The rows of a group lie close to one hidden flat surface of 12 dimensions, which passes through zero. Surfaces can cross.
Known rows, each followed by its group:
[  3 -13  15   2   8  -2   2  -2  -5   1   4   7  -2  -1   8   9  16   2
   2  -6]
(0)
[  6 -19  -5   0  -1  11  10   1   4  10  -3   7   3  -5  -6 -13 -14  14
   6  -9]
(1)
[-23   9  -6  12  -3  -3  -4 -11 -12   0  -7   4  -4  16   1  15   3  -3
  -3  10]
(1)
[  3  -5  -3  -1 -12 -16  -6 -11 -20   8   9  -6   9   0   7   9  -5   0
  -7   8]
(2)
[  2   7 -10  -9 -17   0  -5   3   5  -7   2   1  12  11  -5  -8 -13  -9
 -10   6]
(2)
[ -9   5  -5  -9   5  -5   4  -4 -10   0  -4  10   1   1  -5   6   9  -3
   7   9]
(0)
[-14   4  -5 -12   1 -14 -10  -4   2  11  18  -1  -3 -22 -15   3 -12  13
   9 -23]
(2)
[  1 -10   0  -5  -7  -9  10   1 -14  -2   6 -11  -3   2   1 -11   4   7
  11 -18]
(4)
[-15   0  -3 -13  -2  -4  -8   4   8   4  -1   3   7   3  -9  -7 -32  -3
  18  -2]
(4)
[ 13   0   9   5  16   0   0   8  11  -5  -4   1  11   4  12  -4 -14   9
  11  12]
(4)
[ 11  -9  -8   3   9 -12  -4  -4  -6   4   2 -10  -1   5   0   9  -9   1
   0   9]
(3)
[  0   2   6  -6 -10   4   0   3   6   6  -4  -7   0 -13   1  -3 -16  -4
   2   4]
(0)
[-15  -7 -14  14   7   3  10  -3   3  -6  -7   7  -5  -7 -26   7   1   5
   2  11]
(2)
[-12  -2  18   6  -2  -6 -14  14   1  -3  -7  -3   6  -4   6 -13 -10  -8
  13   5]
(0)
[-12   9  -2   6  -2 -17   1  -2  -2 -19  15   5   4   5  -8  12  15   6
  -3  -6]
(2)
[ -2   4  -7  -9  -1  -2 -10   0   4   5  -2  16   7  -1  -7   3  -1 -11
 -12  12]
(0)
[ -4  16  -8   7  18  -3  -1  -8  10  -1   6  -3  -5   6  14 -20 -13  -2
  -7   2]
(2)
[-13 -16   9   7   0 -12   1   8   6  -4   3  -1 -10   0 -11   2  -2   1
   5 -13]
(2)
[  7  13   1  -9  11  -8  -3  -1   4   1   6 -12  -3  -4   3  15  -7   4
  12   0]
(3)
[-1  4 -7 -1  5  7 12 -4  3  0 -2  4 -6 -5 -5 -8  6  0 -4  0]
(3)
[  1   1  12  -8  -9 -20  10   6  -1  -9   1  -1   5  -2   1  13  -7   4
  11   9]
(3)
[-12  -3  17  26   2  -1  -6   2  -3   4  -8  13  -3  -4  14  -1  14   6
 -11   5]
(4)
[ 17 -10   5  -4  -3  -1   5  -3 -12   9   0  -4  -7  -2  14  -7  16  -5
 -13  -4]
(4)
[-12 -17   9   5   2  20  -8  14  16   2 -15  22   5  -5 -19   1  -3  -3
   8   1]
(4)
[  6 -16   3  12  -9 -12   5  -5 -14  -8   5  -6  11  -5  -2   9   4   1
  -6  16]
(3)
[  7  -5  -3   0   8  18   2  -2   8  -5  -5 -10  -4   4  -8  15   1 -10
   4   4]
(3)
[-14   6   6  17   5   0  -6   3   9 -11  -3   6   8   9   3   1 -11   3
   5  10]
(4)
[-1 -2  5 -3 -6 12 14 -7  0 -3 -2 10 11 -3  6 -7 -7 -4  2 11]
(2)
[-17  -1 -13   5  -6  16  11  -5   2   0  -9   6 -10   1 -15  -7   3  -2
  -4  -4]
(4)
[  2  -4 -11  -7  -3   9   5  11  13  -9  -1   4   0   6 -19  -8  -1   1
   2 -11]
(3)
[  0  -4   1 -10  -8 -15   0   3  -4   6   6  -3  -1  -5  -4   2  -9   3
   6  -6]
(2)
[  2  10   3 -10  -5  -3  -5   0   3  -3   2  -9   2  -9  -4  17   0 -12
   0  10]
(1)
[  7  -3   6   7  -2  -2  11 -12   0  -9   8  -2   7   0  11   9  -1  -3
 -12  13]
(1)
[ -4  -4  -2   8   6 -13  11 -12  -1   1  12   1 -10 -19  -2  -1   5   3
 -15  -1]
(1)
[ -1  13   4  -6   2 -10   5   3  -3 -12  -4  -5   4   5   4   7  -1  -5
  14  15]
(0)
[ -9   0  -9  10   9 -13   1  -6 -14  -2   6  -1   2 -11  -5  -8   4  10
   8   5]
(0)
[ -1   2 -16   0 -11  -4 -11  15  -5   0  -1  -3  -9  -5 -24 -10  23   3
 -13 -18]
(3)
[  5 -16   4   9   2 -10 -21   8  -1  -2   6  -1  12  10   0   6  -4   3
  -1  -1]
(0)
[ -6   0   4 -12  -6   3  12   1   1   9 -15   2  -9  -1  -1   5 -12  -4
  11   3]
(3)
[ -3   4  -3  -2   5  11   3  -5   0  -3  -5  -8  -3  12   5  -5  -4 -10
   6   2]
(4)
[-14   3  -9   6   7  -4  -2 -12  -1   1   3   3   1  -6  -8   5  -6  -7
  -5  14]
(2)
[  0 -13  -1  10   4  10 -16  -7  -4   6   1  -2   7  15   7   1  -4  -6
  -4  -1]
(3)
[ 11  -7  15  -8  -2 -16 -10  10  -6  12   0 -14  -5   0  14   4  -8   0
   8  -6]
(2)
[  5  -2  16 -14  10  -5 -15   6   2  15   1   8   0 -21   3  12   4  -1
   8  -2]
(0)
[ -7  19 -11   1  -4   5  -7   6  11  -7  -6   3  -7  14  -5  -5   6 -11
 -17   0]
(0)
[ -8  -2  -1   6   4  19  11  -3  -1   8 -22  10 -11  -8  -6   6  10  -3
   0  12]
(4)
[ -5  -8   2  -1   0  -5   8 -11  -3  18  -3  -1 -13 -20  -5  24  -5   2
  -3   7]
(1)
[ -3  11 -22  -9  -1  12  -1   7   7 -18  -4  -2   6   6 -22 -18   4 -17
   0   6]
(1)
[ 10  -9  20   2 -18  -7   6   7   2  -1   5 -15  -9  -9   4  15   5   8
  -3 -17]
(0)
[-12  11   7  -7 -12   9 -12   3   6  -4  -2  -2   2  10   0  11  -4 -11
   5  -6]
(2)
[  1  -2   1  -1  -5  -8  -7   5 -10   8   2  11   7  -8   0  -4   8  15
   2  -5]
(1)
[ 10  -3  -5  10  -6 -10  11   0  -2  11  -2   7  -8   5  10  -6   0  20
 -18  -2]
(1)
[  2 -13  -4   6  -4  15  -2   2   4   4  -3   6   6  -7 -11  -2  -1   4
  -2   0]
(2)
[ -5   0   8 -13  -5 -10   3   4   0 -14   7  12  11  26   7  -3  -2  -3
   8  -8]
(4)
[ 16   9   8 -10   1 -12  11 -17  -6  -2  14  -5  13  -3  21  21  -8   2
   0  17]
(0)
[  7  -6   8  -9  11 -17   6   9   4 -12   8 -13  -5   9   2  -1  -4   0
  18 -12]
(1)
[ -6   6   5  -7  -7   3   4  -2  -6  -4  -7  -2 -11  22   5  18  15 -10
   2  -5]
(3)
[ 1 -4  3 -6 -8 -4 13 -8 -3 10 -4 -3 -9 -8 -2 27 -7  2  1  7]
(1)
[ -1   8  -6   1   8   9   3 -13  -1   8  -5   4  -5  -7   2   7   4  -4
  -7  12]
(1)
[ -9   2   8 -19  -2  -6  -7  -2 -19   1  -2 -14  -3   3   0  19   4 -13
  27  -6]
(4)
[  7 -14   3  -1   5   6  -6  -8  -6  14   6   0   9 -19   0   6  -5   7
   6   0]
(3)
[ -2  14 -12 -11  -5  28  12 -18  -8  -6   4   8  20   4   3  -2   1  10
  17  -3]
(1)
[  1  -2   4  -3  -5 -11  -6   0 -13   8   3 -22  -5  -7   6   1  -7   0
   9  -7]
(4)
[  1   2   2  -2   0 -14 -15  13   4  -1  -5  -5   2  -4  -9  10  -8  -7
   3  13]
(3)
[ 10   0  13  -1  13  14 -13  -3  12   7   2   6  -2   3  15  10   7 -10
 -10  -2]
(0)

New rows, each followed by its group:
[  8 -12  -5  11   0  -8  -2   9   2  -7   0  -6  -3 -10 -20  14  10   4
  -8   6]
(0)
[ 20   3  17 -14  10  -3  -3   1  -2   5   4   5   9 -12  22  -3   5  -6
  -1  11]
(2)
[ -3  -6  15   2  -4  -3 -14  10   5   0  -3   6   7  -1   5  -4  -5 -11
  -3   6]
(0)
[  9  -9 -11  15  -2  10  25   0  -1 -18  -5 -14  -2   9  -8  -8   3   7
   3   4]
(4)
[ 12  -3  -2   9   9   6 -18   9  15  -2   2  -2   3  11   7 -20  -3 -10
 -18  -2]
(2)
[  2   7   7  -9 -21   0  13   6  -4  -5  -3  -1 -14 -11  -5   1  29  -8
 -15  -8]
(1)
[ -1   2  -1  10  -1   9   3   1   3   2 -11  -5  -6  -1   0   2  -1  -1
  -3   7]
(4)
[  5 -17  -6 -10 -10   1  -8  -7  -7  16   9   7  16  13   4  -1 -23   9
   4 -10]
(0)
[ -4  -1   6  16   6 -11  -9   8   3 -10   4  -4  -3  21  11 -13   0  -3
  -7  -7]
(1)
[  3   0   5  -1  16   0 -21   1   9  -3   6   8   8  23  12   8  -3  -9
  -1  -1]
(3)
[-11   4  10  -4   3   5  -2  -9  -5  11  -1   4  -1  -8  15  -7  -4  -6
   6   0]
(0)
[  8  -1  -3 -12  -3  -2  -1  -3  -3   2   2  -3   2   0  -1   7   1 -13
  -5   7]
(4)
[ -4   3   7  -7 -11  -1  10   4  -6  -5 -10 -12  -3   0  -3  12  -5  -3
  18   6]
(0)
[-19   0   8  -5 -12   3  -5   4  -6  12 -14  19  -7  13   8  -8   6  -9
  -4  -8]
(3)
[-17 -19   6  -1  -4  -1  -9   2  -4  17  -5   2  -2  -4  -9  11 -20  12
  25 -13]
(1)
[  0  -1   0   2  20  17   6  -4  14   6 -19  -9 -25   9   2   8  -2 -25
  -6  11]
(1)
[-14 -13   9   7   5 -10   8  -8   3 -10  14  -9  -7 -10  -7   3  -2 -11
   2  -6]
(1)
[ -6  -7  10   6   7 -10  -1   2  -5   5   7   6  -4 -22   4 -15  10   9
   3 -11]
(0)
[-1 13  2  1 20  0  2  5 17 -9 -4  5 -2 -4  1 -4 -2 -5  2 13]
(2)
[-10  13   6  -5   3  -8  10   3  -3 -12  -3  13  -3   8   6  -8  16  -6
   2   4]
(0)
[ 23 -14   4   5  14  -5 -12  14  20  -8   8  -5  11  -8  -6  -3 -12   1
  -4   7]
(3)
[  4   0  16  -9 -25   1 -16  19   8   3  -9  -8  -4  10   0  18  -3  -5
   0 -13]
(4)
[-14   0   1  -1  -8   5  -4   4   2   6  -4  -3 -13  -4  -9  -3   2  -3
   1 -16]
(1)
[  0  -1  11  -9 -16  -7   7   1   2 -15   7  12  20   1   3   0  -6  -9
  -2  14]
(2)
[ 13  -2  -3 -13   2  15   0   1   6   9  -6  -3  -5   4   5  -5  -2 -12
  -5  -2]
(4)
[ -1  -2 -13   7   0   2  13  -8  -6   5  -8  -8 -14  15   5  -9  -3  -1
  -6   0]
(3)
[ -7   4   1   8   6   4 -12   0  -1   0  -5  -7  -1  -1   1   4  -1  -7
   4   8]
(0)
[ -5   3  -1  -2  11  11  -2 -13  -3   8  -4   4  -4  14  11   8  -3  -8
   3   3]
(3)
[ -6  17  -5  -1 -13 -15   9  -4  -3   2  -2 -10  -4   9   9   1 -18   4
  -2   7]
(4)
[ 10 -12  -2  -8  13  -7   2  12  -2  -3  -4   6   4   0  -6 -11   5   4
  13   1]
(1)
[-4 -8  0  9  8 12  2 -6 -1  6  0  3 -6 -7 -1 -3 10  3 -2 -8]
(2)
[ 20   1   6  -9  -8  16   0  -1   6  -2  -1   1  18 -14   1  12  -3  -9
  -6  20]
(1)
[ -1   9  10  -3   4  -6  -3   3   8   0  -2  13   5 -20   5  -9  -1 -15
 -14  22]
(0)
[ 28 -16   7  13   7   0   5  12  12  -3   1  11  10  -6   6  -9   3  13
 -14   9]
(4)
[ -2 -12  18   8  -5  11 -15  18  13  -2   1  -2   4  -4  -8   8  -2  17
  18 -26]
(2)
[ -3  13  -5   2  18 -16   2   1   4 -12   3   4  -7  -1  -6   9  14  -4
  -3  11]
(2)
[ -1   2  10  16  -7  -2 -18  -3 -13   3   1 -22  -2  13  20   7   2  -5
  -5  -2]
(3)
[ -4 -19  -9   9  -1   4  -3  -6  -1   6   6   6   1  -7  -6 -26  -2 -10
 -20  -3]
(4)
[ -8   9 -13  -4   5   4  -6   1   0  12 -15  -4 -10  16  -4   7 -14   2
  11   0]
(1)
[ 13  -4   1  -2  21  -6   0  -6  -6   7   6  -2   5 -10  13 -12  -3   3
   5   7]
(4)
[ -2  11   2  -5 -12 -12   2   2   2  -6   9  11   3   6   8 -11   3   0
 -14  -6]
(0)
[ -9  27 -13  -2   6  11  -9 -17  -1   2   2  -5   4   4   6  10  -6  -3
   2   8]
(1)
[  0   4  -2   9   2   8  -3   1  -4  -5   0  11   8  13  10 -18  12   6
  -5  -4]
(1)
[ 12 -12  10  -7   3   3  -5   9   0   2   3   6  -4  -7  -2  -1  25  -4
  -5 -14]
(2)
[ -1  12  -4   2   7   4 -10 -10  -2  11  -2 -18  -3 -23  -1  18  -9  -3
   5  15]
(0)
[  7  -7  -3   0   8  12  -6   0   3  10  -5 -11  -2  -7  -8  14  -7   2
   9   0]
(0)
[ 7 10  2 -1  1 -9  8 -8 -6 -3  6 -1 11 -1 19 -5 -9  6  1 12]
(2)
[-21   1  -6  12  -6   1 -24  -5   5   8  -4 -12   1  10  -4   4 -32 -15
  -4   9]
(2)
[ 3  2 -9  9  6 13  8 -9  1 -6 -7 -6 -7  8 -6 14 11 -8 -8 11]
(0)
[ -3   3  -8   0  -3   8   9   0   0   1  -3 -12  -7   7  -2 -11  -7  11
  11 -17]
(0)
[ 11  -2  15   2   4  -4  -8   8  11   5   6  -7  -5 -19   5   5   1   5
  -3  -7]
(0)
[16 -4 19 -1 14  2 17 -6 10 -2  4  2 -6  6 25  3  1 -1 -3  1]
(3)
[  9  -2 -13   0  -4   8   1  -5 -11  11 -10  -1   7  -8  -7   9  -1   7
   2  15]
(2)
[  4   2   4  -4  -2   9  -2 -10   4  11   7   6  -2   2  14  -2   0   1
 -12 -14]
(0)
[  2  -4  -7   1   9   4   1  -1   3   4   3  11  -5   0  -4  -9  11   6
  -7 -12]
(0)
[ 11   0  -7  -1 -11  -6  12   3  -1   0  -5  -1  -2  16   2   1  -6  10
  -5   1]
(1)
[ 11  -3  -6   2  -6 -24  11  -5  -9 -19  13   8  16  12  -1  13   7   3
 -14  20]
(0)
[ -3   7  -2   4  -3 -20  -9   4  -4  -9  12   2   9  -2  -1  -5   2   6
  -5   3]
(3)
[  4   3  -7   4  -5 -15  -1   5  -1  -3   0  -1   1   9  -1   0  -2   4
  -9   6]
(1)
[ -4   6   6  -3  12  -7  -7  -5  -1  22  -5   6  -5 -17  15  -6 -14   1
   1   9]
(3)
[-15  -2   0  -6  -8 -13  -1   3 -11   9  -3   0  -9  -4 -11  11   2   9
  14 -12]
(1)
[ 17 -10   8  13   4  -8   0  16  11 -14   2  -8   3  -4  -6   5   3   2
  -5   8]
(0)
[  9  11   1  15   0  17   0  -4  -4  -3 -10  12   6  24  26  -8  16  -1
 -20  12]
(1)
